There are 10 hidden switches. A switch that is on adds its own fixed numbers to the row, and there is some noise. The rows also spread widely along 11 directions, which tell nothing about the answers.
Some rows, each with its switches (1 for on, 0 for off) after it:
[ 35  -1  29   4   6 -10 -20  34  19   0  12  29   8  26  20  20   5  23
  33  12 -26  -2   2  20  25 -65  22   7  27   2 -47   0  -1  18  -9  -9
   9   3  19  10  45 -13]  0 1 1 0 1 0 1 1 0 0
[-11  -8  20  16   3  -9   1  25 -12 -45   9   5  -2  20  19  -5  15  20
 -17  27 -26  -5  -4   8 -17 -10  24 -33 -22   0  -2  14   2  18   6 -24
  19 -13  26  34  -2   7]  1 0 0 0 1 1 0 1 0 0
[ 32  -9  -4 -15   1   9  -3  20  22   6 -21  16   2  12  26   5  44  25
  25   8 -26  -1   2  10  44 -56  14   4  38 -14 -39  29   0  17 -18   3
  -7  -4  31  -5   1  17]  0 0 0 1 1 1 0 1 0 0
[ 34  -3  -3 -25 -16   9   7  48 -15 -40 -20   3  -7  17  54   2  18   3
   2  26 -19  18 -19  14  28 -34  42  15  29  21 -19  -4  10 -11 -34 -13
  -4  -8  34   6   7   9]  0 1 1 1 1 1 0 1 1 0
[ -5 -44  -4  -1   8  -2   9   6 -15 -71 -10  -7 -15 -20  22  43   6  18
 -25  -7 -21   2  31  -3  -6   5  44 -15   4  -2 -16   4 -24  10 -13 -11
  -9 -17  -5  12   1 -18]  1 1 0 1 0 1 1 1 0 0
[ -2 -12  39 -35   2 -27   5   4  -3 -35  47  -1  26  35  20  17 -22  51
 -12  29 -22 -12 -46  15 -16   6  41  -8 -41  14 -23  12  20  -8  16 -28
  21   8  32   7  13   8]  1 0 0 1 0 0 0 1 1 0
[ 13 -22   5  -9  -9 -20  12  17   9 -14   8  15  13  32   5 -20  26  26
 -33  16 -23  -6   6   5  -9 -16  11 -31  18  11   4  23  -1  26  10 -10
   3 -38   7  46  -6  25]  1 1 1 1 0 0 1 1 1 0
[ 20 -12  21 -27 -19  -7  57  15  26  33  -5  18  10  38  28 -28  28  43
 -12  36 -34  -8 -18 -19  28 -13  -4  24  30  16   4  20   3  15   2   4
  -4 -47   5  18 -12  54]  1 0 1 1 1 0 0 1 1 0
[ 16  -1  21  -9 -28  -2  33  -1   5   8  12  22  22  35  18 -21  18  52
 -14  20 -34  -8  -7  -6  16   8  -3   4  21  21  31  26   4   8   4   4
  -1 -33  -1  46 -14  48]  0 0 0 1 0 1 0 1 1 0
[  7 -20  12  -1  -3  -2  53  18 -20 -29   4  13 -18  10  34  20  -9   2
 -25   1 -25   8  23 -19   1  17  23  21  30  33  26 -28 -28  17 -27   6
 -10 -46 -50  34  13  -3]  1 1 1 1 1 0 0 1 0 1
[-19   6  35   0  -5  -1  29  18 -23 -47  27   9   6  34  23   6 -21  23
 -16  38 -32   1 -18   5 -14  23  24   1 -27  19  26  -7   2   5  -7 -24
  15  -7  -6  27   9   8]  1 1 0 0 1 1 0 0 0 0
[ 17 -31  23  -6  -5  22 -11  25 -26 -31  -5   2 -17   8  32  29  -8  34
  37   3   0   9   5  -8  38 -17  32  47  23 -14 -42  -9  -1 -20 -25  -3
  -1  19  41  -3  32 -29]  1 1 0 0 0 0 0 0 1 0
[-12 -31 -12 -62  23  29   9  -7 -28 -51  15   2 -10  32  14  12  -3  29
 -10  -7  11   7   5  11  37  23  33  18  38 -23   2   8 -18   4 -43   4
 -19   1  -6  -6  -1  -5]  1 1 0 1 1 1 0 1 1 1
[ 14 -44  10 -18   4   7  -5  10  13 -16 -15   3   8   3  15  16  18  42
   0   7 -16   0  16   0  22 -35  24  13  25 -25 -47  17   0   4  -6  -7
   1  -4  33  -6  16  -3]  1 0 0 0 0 1 1 1 1 0
[ 22   1  30  -9 -13  -2  22  31  15 -25 -13   1 -17   4  47  10  25  25
  16  28 -30   1 -19  16  32 -21  36  17   3  24 -39  14 -16  -8  -2  -3
 -10 -18  25  -7  -6  38]  0 1 1 0 0 1 0 1 0 1
[ -3 -27   4 -33  26  19   1   2 -10 -15  18  23  -9  44  -4   1  -2   7
 -10   1   7  12  19  15  11 -20  16  21  27 -11  -3 -10 -13  17 -27 -10
  -6   3 -13  -3  27  -9]  1 1 0 0 0 1 1 0 0 1
[  6 -36  -3 -12  -9  -7   7   9 -20 -53   4 -10   8   8  18  14   8  26
 -28   6 -16  -4   1   0  -8   5  35 -25   8   2  -8  13   1   5  -6  -9
   3 -25   8  34  -5  -5]  1 1 1 1 1 0 0 1 1 0
[-34 -19  25 -15  30  20  15  18 -32 -48  13  22 -29  30  27   6  -4  31
  -3  15   6  13  21 -12  16  18  25  23   7 -34  -4  -4 -17  23 -32 -13
   2   7  21   0  21 -13]  1 0 0 1 0 0 0 1 1 1
[ -2 -16  13  -6  13  13  -8  24 -30 -25  17   8 -34  51  16 -15   7   9
  10  12  11   4  -1   0  16 -20  17  11  15  -9 -10  -4  -5  12 -19 -14
   1  -4  28  19  16  -6]  1 1 1 0 1 0 0 1 0 0
[-10   3  54  28   5  -3  25  46  15 -19 -11  25  -7   8  43   8  22  44
  16  45 -40   0   5  -7  17 -18  17   8  -7 -14 -31  16  -9  26   2 -11
  20 -12  43  12  14  13]  1 0 1 0 0 0 0 1 0 1
[ 39 -27  12 -31   4   6  -7  -3   0  -1  17   6 -13  22  12  15   1  17
  15 -22  -1   2  11   4  27 -36  24  41  34  18 -33 -14 -15 -11 -11   4
 -21  -7  -4  -7  22   1]  0 0 1 0 0 1 0 1 1 0
[ 10 -18  27 -16   6   9  -4  24  12  10  -8  27  27  30  22  -3   9  37
  10  41 -20  11 -11   3   7 -51  16  17   3 -34 -46  13  33  19  -7 -25
  26  20  57 -16  34   0]  0 0 0 0 0 0 0 1 1 0
[  4  -6  30 -20   8   0 -10  15  -8 -26  39  19  39  39  12  27 -22  63
  18  24 -22  -6 -14  13  19  -7  25   7  11 -18 -22  15  19   3 -16 -14
  24  20  25  19  35 -24]  1 1 1 1 1 0 0 0 1 0
[ -3 -16  -3 -10  12  11  -2  12 -10 -35   7   6 -10  24  13  -5  18  10
  -8   5  -7   5  17   8   0 -13  16  -8  10 -12  -1   9  -3  14 -16 -14
  -4  -6   8  13   1   3]  1 0 1 0 0 1 0 1 0 0
[  3 -29  19  -2  10  -7 -21   6 -20 -34  29   4 -21  31   1  -5   5  30
   0 -12  10  -7  12   4   2  -8  18 -11   6  -3 -14   4 -16  11   6  -8
  -2  -8  19  30  16  -9]  1 0 0 0 0 0 1 1 1 0

New rows. What belongs after each?
[ -4 -39  24 -24  16  -8  27 -25 -22  -5  54   7  11  50 -16  11 -41  13
 -49   2 -10  -3   5  -6 -40   3  22  14  -1  29  22 -34   3  12   6 -20
  10 -32 -51  30  26  -6]  1 1 1 0 1 1 0 1 0 0
[ 11 -32 -12 -36   6  15  21  -8   9   7  -5  12  16  22  16   7   3  11
  -1   0 -18   7   5  -4  11 -19   7  21  35 -19  -1   2   7  15 -33   1
  -9  -6 -21 -11  12  -3]  1 0 0 0 1 0 0 1 0 0
[ 26 -41  23 -27 -14   6  27  12  -7   9  -9  -4  -3  25  27  -2   1  36
  -5  24 -13   0 -20 -16  20 -23  23  43  20  16 -23  -6  14 -19  -2  -6
   7 -21  26   6  11  17]  1 0 0 0 1 1 0 1 1 0
[ -1 -34  39   0  -6  -7  10  16 -25 -56  13  -6  25   6  21  32 -20  46
 -31  30 -25  -3  -5   4 -23  10  49  -7 -19  13 -23   1  12 -11  11 -21
  29 -16  21  33  14  -8]  1 1 1 0 0 1 0 1 1 1
[  4 -29  30 -18  11 -13  18   5  -2 -21  27  13  -5  25   5  15  -2  48
 -14   3 -12 -12  12  -4  20   3  25   7  26  10 -14   4 -28  17   1   4
  -2 -33 -12  29  19   3]  1 1 1 1 1 0 1 1 1 1
[-10 -28  31  49   2   3  14  20   5 -23 -23  19  11 -17  14  29  19  32
  -9  19 -44  -2  46 -20  -8 -23  15 -12   1 -23 -20  12  -7  37   4 -11
  25 -20  11  29  19 -16]  1 0 0 0 1 1 0 0 0 0
[  7 -11  31 -16  -8  -8  17   1   8 -50  17  -5  -4  -9  29  40 -10  36
   0   2 -31  -2   2   8  12   6  42  18 -10  19 -31  -3 -31  -6   2  -5
 -19 -15 -10  -9   8   9]  0 1 1 0 0 1 0 1 1 0
[ 33 -14   9 -31 -17  -1  29   9  17   8  -4   7  10  20  29  -8  13  22
   2  11 -28  -2 -13   2  28 -23  13  23  35  26   2   4  -5  -5 -11   7
 -16 -29 -12   9  -2  31]  1 0 0 0 1 1 0 1 1 0
[  7  -1  20 -18  -2 -19  14  36  23 -13  -1  13  34  28  25   0  19  16
 -19  58 -43   4 -38  24 -19 -48  33 -19 -29  12 -27  17  35  12   6 -37
  27   1  43  -1   6  29]  1 1 0 1 0 1 0 0 0 0
[ -6  -2  12 -14   6   4  12  35  15 -34  -8  18  18  18  29  10  23  40
   3  46 -36   3  -8  15  25 -21  23 -10   9 -20 -24  34   9  18 -18 -20
  14   2  40   3   3  10]  1 1 1 1 1 1 1 0 0 0
[ 10 -33  28 -11 -24  23  33  12 -13 -36 -14   1  20  -6  35  32  -7  64
   5  24 -27   2   3 -12  36  24  29  39  25  -4 -17  15   0 -27 -17   7
   4 -12  18  14   3   5]  1 1 1 0 0 1 0 0 1 1
[ 41   1   8 -40   7 -11  -4  37   8   9  28  22  18  48  29   1  -5  10
  18  12 -15   6 -24  18  23 -57  23  23  36  22 -19 -16  18   0 -25  -9
   2   3   9   8  40  -6]  1 0 1 1 1 0 0 1 1 0
[  7  -9  -5 -38  14  -1  29  -2  28 -22  15  20  17   6  13  34   0  18
  -8  -8 -36   3  21  11  20  -7  18  10  30   7   1   2 -23  19 -30   3
 -24 -15 -52 -11  13  -2]  1 0 1 1 1 1 1 0 0 0
[ -3 -58 -14 -92  23  16  41 -38  -2  13  24  -7   3  54  -6  -3 -12  20
 -43   8   9   3 -21  -8  -2  -1  21  38  15  -3  -5  -2  17  -2 -21 -16
 -10 -16 -21 -35  -1  20]  1 0 1 1 1 1 0 1 0 0
[  9 -14  -1 -33  -5   7  36  16 -11 -17   1   7 -21  38  22 -27  12  -7
 -28  13  -9  13  -1  -2   8  -9  14  21  27  24  23 -15 -16   7 -21  -7
 -20 -38 -21  12  -5  28]  1 1 1 0 1 1 0 1 1 0
[ 23 -19  10   2 -31  22  61  19 -22  -8 -21  13 -11  14  53  13  -4  28
   5   9 -34   6  10 -33  41  21   9  51  57  33  44 -13 -10 -11 -36  18
 -13 -39 -23  47  -2  14]  1 1 0 1 1 1 0 1 0 0
[  7  -6  29   7 -11 -13  35  20  -2 -46   1  -6 -43  -7  40  20  22  27
   3   5 -24  -8   2  -4  28  16  34   3  -1  31 -22   9 -52  11   0   8
 -22 -41  -3  14 -15  27]  0 1 1 1 1 0 0 1 0 1
[ 12   4   3 -14  -1 -19 -19  23   0 -60  23   1  25  10  26  17  13  31
   0   9 -32 -10 -16  31   8 -12  37 -45  -5   6 -13  28   2   4  -3 -11
   5  -1  22  30  -2   2]  1 0 0 1 1 1 0 1 1 0
[ 13 -15  18  -8 -15 -13  19  19 -12 -46  10   0  12   5  36  25  -9  23
 -18  18 -33   2  -9   3  -6   2  40  -5  -1  21 -12  -2  -1   4  -8 -13
   4 -20  -2  21  10  -1]  0 1 1 1 1 0 0 1 1 0
[-11 -15  37  12 -14  -4  47   0  21  -3  -4  20  48   9  11  14   1  55
 -24  45 -60  -9   2 -12 -10   7   8  -3  -6  -7  10  24  11  24  11  -8
  24 -27 -11  28   2  21]  1 1 0 0 1 1 0 0 0 0
[  4   3   7 -21   6  -5  23  27   1 -32  -2  17 -21  16  40   5  14 -12
 -10  15 -22  15  -5  15   2 -19  34   3  -2  18 -11 -10 -17  24 -23 -11
 -13 -12  -8 -12   8  16]  0 1 0 1 0 0 0 1 0 1
[ -1 -49  33  -9  13   4  -8  -7 -17 -19  20  -5   0  21   8  37 -22  45
   7   5  -3  -6  -3  -8   0 -13  35  24  -7 -18 -50  -2   7  -6   5 -15
  17  10  33  -2  31 -22]  1 1 0 0 0 0 0 1 0 0
[ 23 -61 -28 -80 -14  24  32 -34 -10  12  -6  -6  43  44  -8 -17  14  35
 -50  14   4   6 -22   3   2   2  20  12  35  -6  -5  27  41 -13 -16  -5
   3 -25  -2  -3 -19  27]  0 0 1 1 1 1 0 0 1 1
[ 15   8   7  -7 -17   6  -2  22  -3 -39   4  13  11  13  36  14  22  35
  28  14 -25   1 -14  26  35   1  23 -15  13  -2 -14  33  -4   3 -20   3
  -4   8  23  18  -5  12]  0 1 0 1 0 0 0 0 0 1
[ 13 -51  -3 -29  14  14   1 -10  -1 -26  -3   0  -1   3   7  35   5  32
   0 -14  -8  -4  21   7  31 -15  31  11  43 -17 -33  14 -21   4 -20   9
 -12 -11 -10   0  12 -12]  1 1 0 0 1 1 1 1 0 1
[  9 -44  -4   0   0   8  13 -22  -3  -7  -5   2 -12   8  -8   3  22  -2
 -28 -18  -7   5  34  -8 -17 -19  13   0   6   3 -11  -1 -15  22   0  -7
 -13 -28 -25   2  -2   7]  0 0 0 0 0 1 0 0 0 0
[ -9  18  41  37  -4   7   5  42 -32 -48  17  28 -44  31  41   2  -5  24
  26  14 -19   5  14  -4  28  15  10  11  12   7  20 -10 -33  23 -20  -6
  -1  -5   7  45  24  -6]  0 1 0 0 1 0 1 1 0 0
[  5  -2  35   0  -1  19   4  19 -28 -21  26  20  -4  46  26   9 -17  44
  24  21  -8   2  -8   5  31   7  17  23  22  -3  -3   2  -1   1 -22  -3
  14   2  16  31  26  -7]  0 1 1 0 1 0 0 1 0 1
[  4  10  12  15  19 -16 -16  29  16 -48   5  12 -20  -5  24  22  39   6
  11   0 -31  -4  17  23  12 -42  32 -34  -9  -3 -39  15 -33  38  -3 -12
  -8  -6  16   3   5   4]  0 0 0 1 1 1 0 1 0 0
[ 14 -13   1 -16  17   1  -9  20  12 -13   0  20 -16  19  19   0  33  17
  19  -8  -6   1  17   5  32 -41  12   4  31 -18 -27  11 -19  26 -20   3
 -18   0  20  -1  13   2]  1 0 0 1 0 0 0 1 1 0
[  9   5  -2 -37  -6  12   8  30  25 -32 -12  24  35  15  31  -1  26  37
  22  32 -30   7  -8  32  50 -12  13  -7  44 -31 -13  42  -1  13 -35   5
  -8   4  14  -3   4  12]  1 1 1 0 1 0 1 0 1 1
[  7 -24  39 -50  21 -26  35  -4  42  56  25  27  20  58 -12 -20  -4  16
 -32  34 -23  -3 -25   0 -15 -59  11  31  -3   9 -28 -16   8  35  20 -20
  10 -27 -13 -25  31  34]  1 1 0 0 1 0 0 1 1 0
[-17 -29 -21 -36  10   4   6   2 -11 -52   3   7  20  17   3   2  10  -3
 -43  11 -12  16  10  15 -31  -2  28 -28  -7 -24   5  10   9  28 -23 -24
   0   0  -6  -4   1  -9]  1 1 0 1 0 0 0 0 1 0
